There are 3 ways to turn a row about zero (a turn may also mirror it). The second row of each pair is the first, turned, with some noise. The first 27 pairs use one turn. New pairs use 3 turns, one after the other, and a turn may come again.
Known pairs, each followed by its turns in order:
[  8  14  -8 -13 -23  19   8  -3]
[  8   7 -19  -7   4 -26  -2 -18]  (2)

[-26  -4 -11  -2 -17  11 -15   9]
[-16 -23  -1  20  19   4   1   1]  (1)

[-13  -5  12   3   7  -4  -3  -1]
[-10 -11   4  -8  -7  -7   5   7]  (0)

[-11 -24  -9  29 -25   1 -21  -2]
[-15  -4  21  26  22 -14 -28   0]  (1)

[  8  20  24  20 -12 -11   0   3]
[ 12  -6  10 -21  18  18  19   6]  (0)

[ 17   2  18  35 -11   8  -2  15]
[ 17   3   4 -34   2  30  -6   6]  (0)

[  4  15  29  23  11  -4 -17   2]
[ 14   9  -6   1  -2  -1 -13 -39]  (1)

[  1  -8  -3 -14   2 -19 -28  10]
[ 9  6  4  5 29 -7 21 -6]  (1)

[-13  12  13   0  13  22  37   8]
[  3  17  23  12  29 -17  13 -12]  (2)

[-2 26  3  4 -1 20 10 11]
[-15  10   4   3   9 -21  11 -18]  (2)

[  5 -13  -2  -8 -26 -10  -8   4]
[  7   3 -15 -15  -6   4 -24   1]  (2)

[ -9   8 -14   3  -5 -18  18   0]
[  6 -11  19   8 -15   6  10  10]  (1)

[ 19 -15  -1  17   2   6  22  11]
[-20  25   9   1 -20   1  -9   5]  (1)

[  6  -6 -24   6 -23 -13  -2  -2]
[  1  -1  16  20   0 -18   0  19]  (1)

[ -3  -7  29   8 -14   9   2 -10]
[ 14 -13  24 -16 -10   1   3  -3]  (0)

[ -4   0  10 -31 -39  23  28   6]
[ -3  -2 -27  20  -7  34  -7  39]  (1)

[-40   3  18   5  10  -3 -24 -17]
[-11   7  19 -22 -14  -1  22  36]  (2)

[-14 -12  14   1  -8  22  18   8]
[ 12  22  15 -14  15  -2   0 -13]  (2)

[-22 -19 -18 -12 -23  13 -18  -5]
[ 16   0   7 -33 -24 -11 -12  -2]  (2)

[-10   7  11   4  -8  -7   1  22]
[  7   7  -2 -10  -5   5  18  19]  (0)

[-11 -10   2  -4   6   2  11  19]
[ -5   6   1   4 -16   2   1  20]  (0)

[ -5 -16  29   5  -4   7  25   7]
[  6  -4  29  -2 -19   9  -2  20]  (0)

[ -2  -8 -10  25   7  10  -4  -2]
[ -6 -16  13  -9  -1  11  12 -13]  (2)

[-23  14 -13  10  15  16 -12  20]
[-27 -22  -6   5   0  -1  12 -26]  (1)

[ -9   8  11  10   7 -19  23  17]
[-17   8  16  13  26   4 -12   8]  (2)

[  5 -20   2 -22 -33   7  -3   2]
[ 19  26  18   2 -16 -16   1 -15]  (0)

[ -9   7 -12  -8   6 -14  11  14]
[-6  7 -8 14  7 -2  8 18]  (0)

New pairs. What belongs after each?
[-14  12   5  15  11  16  17 -16]
[  1   2  17   0  31 -10  15  -9]  (1) (0) (0)

[-10  16  35   2   6   6 -10  16]
[ 22  10 -27  -1 -22   8   5  14]  (0) (1) (0)

[-15  25   2  -4  13  15 -12  -6]
[-26  -5 -18  -7 -10   4  12   2]  (2) (2) (0)

[  0 -15   7   3 -22 -11 -10  12]
[ -2  -8  17  13  -6 -14  13 -16]  (0) (2) (1)

[-18  12  13   2 -14  14  -4  32]
[ -7   3   0 -23 -13 -35  13  -1]  (1) (1) (0)

[-15  12  -2  -6  16  -3  10   1]
[  4   0 -13 -14  13   6 -11  -5]  (0) (2) (1)

[-12   1  31 -32  -7  15   1 -11]
[ -3  35 -17  19   0  20  11   7]  (0) (0) (2)

[  3  15   0  15  14  26 -11  39]
[ 10  15  22  38   4  -7 -23  10]  (2) (2) (2)

[ -7  -2  15 -13  18 -19 -25  30]
[ -6 -11   1 -35 -26  -4 -25   2]  (1) (0) (0)

[  2   8  21 -22 -25  41  19  -6]
[-25 -39 -11  -4  -6  15 -25  20]  (2) (0) (0)

[ 16  -5  -4  14 -11   6  13   5]
[  2 -21   3   2  14  11  11   0]  (1) (2) (1)

[-32  -1  -7  -6 -20   8  -3 -14]
[  6 -29  -4 -20   3  14   5 -20]  (1) (1) (1)

[ 24 -18  -3 -22   4  -7  -9 -24]
[-19  10  15  -7  -7   0  -6 -36]  (0) (1) (0)

[  7  -6  13 -10  26 -25 -19  11]
[ -1  28   8 -20   4   7 -12  27]  (0) (0) (0)

[-23  47 -24  -8  17 -16   4   3]
[-14  26   0  20 -16   2  39  29]  (2) (0) (0)

[ -5  21   9 -15   0  -1   7 -12]
[14  5  8 12  0  6 23 -8]  (0) (2) (2)

[ -3  11  -5  -8   2 -22  -9 -11]
[  3  -6 -10  16  -7  -2  22  -2]  (2) (0) (1)

[-13 -22   7  -3  11 -14  10 -12]
[ 18 -25  -5   3  13   6  -4  -5]  (2) (2) (0)

[-12   7   2   2  -7   3   6  -7]
[  3  -7  -8  -3  -6   4  -9 -12]  (0) (2) (0)

[ 10  37 -15  -2  13  -4 -20   4]
[ -4  18  -3   0  14  16 -28 -26]  (2) (1) (1)

[ 38 -26   0   7   2 -22  -6 -30]
[ 24   9  -6 -18   4 -21 -36  30]  (2) (2) (1)

[ -7   2 -17  14 -14 -30 -22  -6]
[ -2 -22 -19  -1  -2  -4  -8  36]  (0) (0) (0)

[-10  -7   5  24   2 -24  11  12]
[ 11 -21   2  23  -4   5 -17  11]  (0) (1) (0)

[ -8  13  -8  -4   7  -9  21 -25]
[-13  -8  -7   5 -21  -5  14 -21]  (1) (1) (1)

[ -7  -5  20  10  31 -12  12  -8]
[-27   4 -25  19   9  10  -8   8]  (2) (0) (1)

[  6  16  41   9  -8  15 -12 -33]
[-19 -14  -3   7   4  45  10  30]  (2) (2) (2)

[ -7   0 -13  27 -27  -8  -4   4]
[ -5 -33   0  -8 -21   0  -8  -5]  (0) (0) (1)

[-13   9 -10 -12  17  -8   6  29]
[ 12   3  -3 -15   6 -24 -22 -10]  (2) (1) (1)

[ 43  17  13  35   4  -8 -11  -7]
[-39 -14  29  11  13  -5  27  14]  (1) (2) (1)

